The same things were measured in two ways. Each way mixes the same 3 hidden numbers, adds some noise and spreads widely along 3 directions of its own, which tell nothing about the thing.
In the rows, zero is written as 128.
Some things both ways: the first way, then the second way.
134  168  159  98  95  124  100  130  143  132  132  142  94  135  152  175
106  124  128  129  115  115  105  139  115  140  105  117  99  121  119  136  128  126

111  195  139  122  116  137  105  126  128  119  122  134  106  145  133  196
100  128  139  110  126  146  126  135  159  122  124  130  77  116  125  124  110  110

127  180  136  110  107  145  119  118  145  124  123  107  121  143  146  179
119  141  140  120  122  138  127  139  137  134  117  115  106  130  126  120  118  98

106  134  160  113  96  94  150  131  101  119  116  141  93  125  131  138
141  112  144  119  144  124  135  123  107  127  119  166  147  114  144  131  135  148

114  136  159  113  95  88  175  148  109  108  109  102  115  130  139  134
150  109  140  122  145  125  139  116  114  131  134  167  168  122  147  125  138  149

121  116  153  135  85  95  143  125  124  116  122  115  124  118  147  127
127  125  136  132  130  86  108  126  94  138  110  144  143  116  136  131  150  142

133  148  170  126  98  131  120  118  121  146  124  103  121  119  176  146
142  126  170  113  135  125  132  137  83  136  109  139  146  137  146  125  145  95

102  175  128  116  115  131  123  113  116  119  112  145  98  144  122  175
129  151  109  134  127  151  140  126  158  129  135  99  114  130  103  129  115  127

95  172  130  128  126  131  170  125  92  112  95  106  113  149  110  160
160  156  115  134  139  156  158  112  159  125  156  111  148  148  119  120  120  125

103  158  106  114  107  126  155  109  129  99  101  126  107  154  95  163
121  132  100  138  122  144  138  132  160  116  166  104  118  137  113  134  107  132

123  127  173  118  94  93  155  141  105  130  116  114  107  120  155  127
138  127  123  150  126  98  107  120  94  135  118  126  161  131  127  125  147  147

109  165  98  129  109  145  149  93  144  104  104  110  117  152  101  162
144  151  116  125  131  158  144  128  161  132  149  106  124  144  109  128  117  115

118  129  137  119  92  107  170  127  128  105  108  104  122  136  127  134
154  135  108  154  126  125  132  119  124  134  135  116  159  140  116  126  131  144

Other things, the second way, with their names:
<157>: 95  116  110  125  121  154  134  146  171  113  147  100  90  137  115  135  92  112
<374>: 130  144  122  132  129  139  137  120  153  121  142  123  128  125  123  130  116  134
<118>: 139  155  156  107  127  155  136  135  136  138  108  115  109  135  133  123  123  91
<349>: 137  118  129  137  125  109  119  120  109  139  110  147  149  119  133  136  146  142
<511>: 137  117  172  119  127  104  124  125  83  132  117  144  155  130  159  115  154  105
<71>: 143  158  102  131  125  165  153  135  171  119  150  84  124  150  109  127  108  111
<127>: 149  138  96  130  133  155  153  109  175  125  149  141  136  121  104  133  119  157
<460>: 126  139  67  152  121  141  133  118  182  120  151  112  115  118  89  139  106  166
<504>: 134  109  113  124  130  145  137  128  130  120  139  142  126  125  122  146  116  146
<404>: 134  109  99  138  123  121  125  128  112  131  124  136  136  123  118  147  128  165
<266>: 103  112  131  125  112  113  111  144  108  119  121  130  118  126  136  140  132  129
<275>: 128  106  98  140  127  118  127  125  126  121  155  145  141  124  121  140  119  162
<277>: 88  123  108  133  116  117  102  132  151  125  119  127  84  104  108  139  110  149
<268>: 166  142  170  128  138  111  123  117  83  137  115  139  177  143  153  116  160  111
<29>: 126  132  142  134  119  97  107  136  99  139  125  116  141  133  138  121  145  112
<322>: 133  144  108  140  128  151  142  125  164  120  149  101  124  138  117  123  117  127
<254>: 150  141  129  111  136  188  173  133  163  119  151  116  122  152  123  127  107  98
<323>: 117  126  100  133  123  145  134  131  155  118  136  117  118  127  107  141  109  146
<471>: 101  118  145  117  122  124  116  141  127  116  126  116  93  125  138  129  117  108
<363>: 152  149  112  133  139  168  156  132  163  119  166  90  137  159  118  122  105  99
<429>: 156  120  143  130  143  112  137  119  85  144  117  160  169  121  142  128  152  141
<449>: 127  138  151  109  135  143  130  139  126  133  116  133  105  127  137  122  130  104
<237>: 146  141  159  115  145  161  156  116  144  119  148  127  135  137  147  113  128  98
<88>: 148  152  142  147  127  108  133  112  127  128  156  105  167  148  140  106  135  117
<469>: 112  127  165  120  122  116  115  154  100  132  113  103  115  141  149  126  135  82
<451>: 145  150  152  116  132  154  141  139  124  140  114  115  125  147  131  114  137  92
<360>: 125  146  133  117  130  131  112  132  124  144  96  130  113  119  119  125  135  115
<2>: 149  129  116  137  133  136  141  123  125  120  149  124  148  149  130  128  121  121
<408>: 106  130  119  127  123  127  119  127  162  130  118  125  90  108  114  124  119  136
<397>: 132  142  129  134  127  133  134  131  141  123  150  107  125  136  126  118  124  108
<112>: 134  122  88  137  130  157  157  123  172  110  174  128  137  138  122  135  103  146
<347>: 152  105  128  133  130  120  132  127  100  125  130  151  166  128  136  130  142  154
<39>: 136  118  153  129  131  110  136  121  95  120  141  145  168  139  153  118  147  122
<188>: 110  117  141  135  122  95  100  133  100  133  108  129  118  120  133  129  136  131
<272>: 122  121  124  127  119  97  93  131  90  157  67  153  118  102  119  133  152  150
<356>: 145  128  131  136  136  109  117  118  112  146  105  160  153  113  128  133  147  158
<48>: 104  123  121  141  117  91  101  125  116  132  110  134  122  110  125  133  135  145
<105>: 128  140  150  120  125  131  118  129  126  143  104  123  110  128  141  118  131  101
<509>: 131  119  108  115  136  161  155  123  172  118  140  143  121  119  115  135  113  146
<448>: 137  143  116  121  131  159  144  134  149  133  115  119  116  127  113  128  124  128
<344>: 118  124  134  118  125  163  154  142  162  105  153  104  96  137  121  128  107  98
<124>: 135  145  97  147  132  130  134  112  181  119  162  103  134  134  104  122  110  140

Some of these things the first way, each followed by its name:
138  120  153  147  90  122  175  126  129  121  112  57  153  116  168  120
<268>
122  178  148  86  97  111  109  131  150  105  131  153  91  148  135  190
<277>
122  135  156  124  98  109  182  137  102  125  104  81  123  129  149  124
<39>
134  154  170  102  92  111  125  138  132  132  131  115  107  126  168  158
<188>
95  161  141  120  111  109  130  121  103  114  114  160  87  136  113  166
<323>
119  173  126  138  112  158  107  98  136  127  121  116  125  128  139  173
<118>
120  158  141  117  99  133  97  108  139  131  127  149  97  127  147  167
<360>
105  162  100  123  110  137  145  101  137  98  101  123  119  150  98  164
<322>
149  161  142  105  90  150  116  105  162  143  120  95  124  130  162  158
<469>
128  144  158  125  94  123  143  128  124  127  120  93  130  125  162  142
<29>
121  129  175  131  80  94  103  132  133  112  149  151  117  99  161  149
<272>
93  152  115  125  107  100  184  130  113  78  98  114  118  155  88  155
<112>
117  111  163  135  91  92  165  135  106  118  116  109  125  115  143  117
<429>
115  176  126  117  102  126  109  115  151  103  125  145  110  144  120  188
<408>
96  156  122  130  112  125  147  115  115  107  109  128  115  144  110  160
<374>
133  154  162  88  84  106  128  137  141  120  129  130  98  139  150  159
<48>
110  124  143  100  93  83  172  136  115  101  105  127  97  142  112  131
<275>
109  169  123  114  106  137  115  103  140  120  116  149  100  141  114  177
<448>
128  156  112  125  98  155  127  91  157  119  111  100  132  135  132  158
<451>
78  152  120  130  111  94  142  121  103  83  109  174  93  142  80  165
<460>
117  134  161  105  90  92  140  133  116  124  121  141  91  131  140  142
<356>
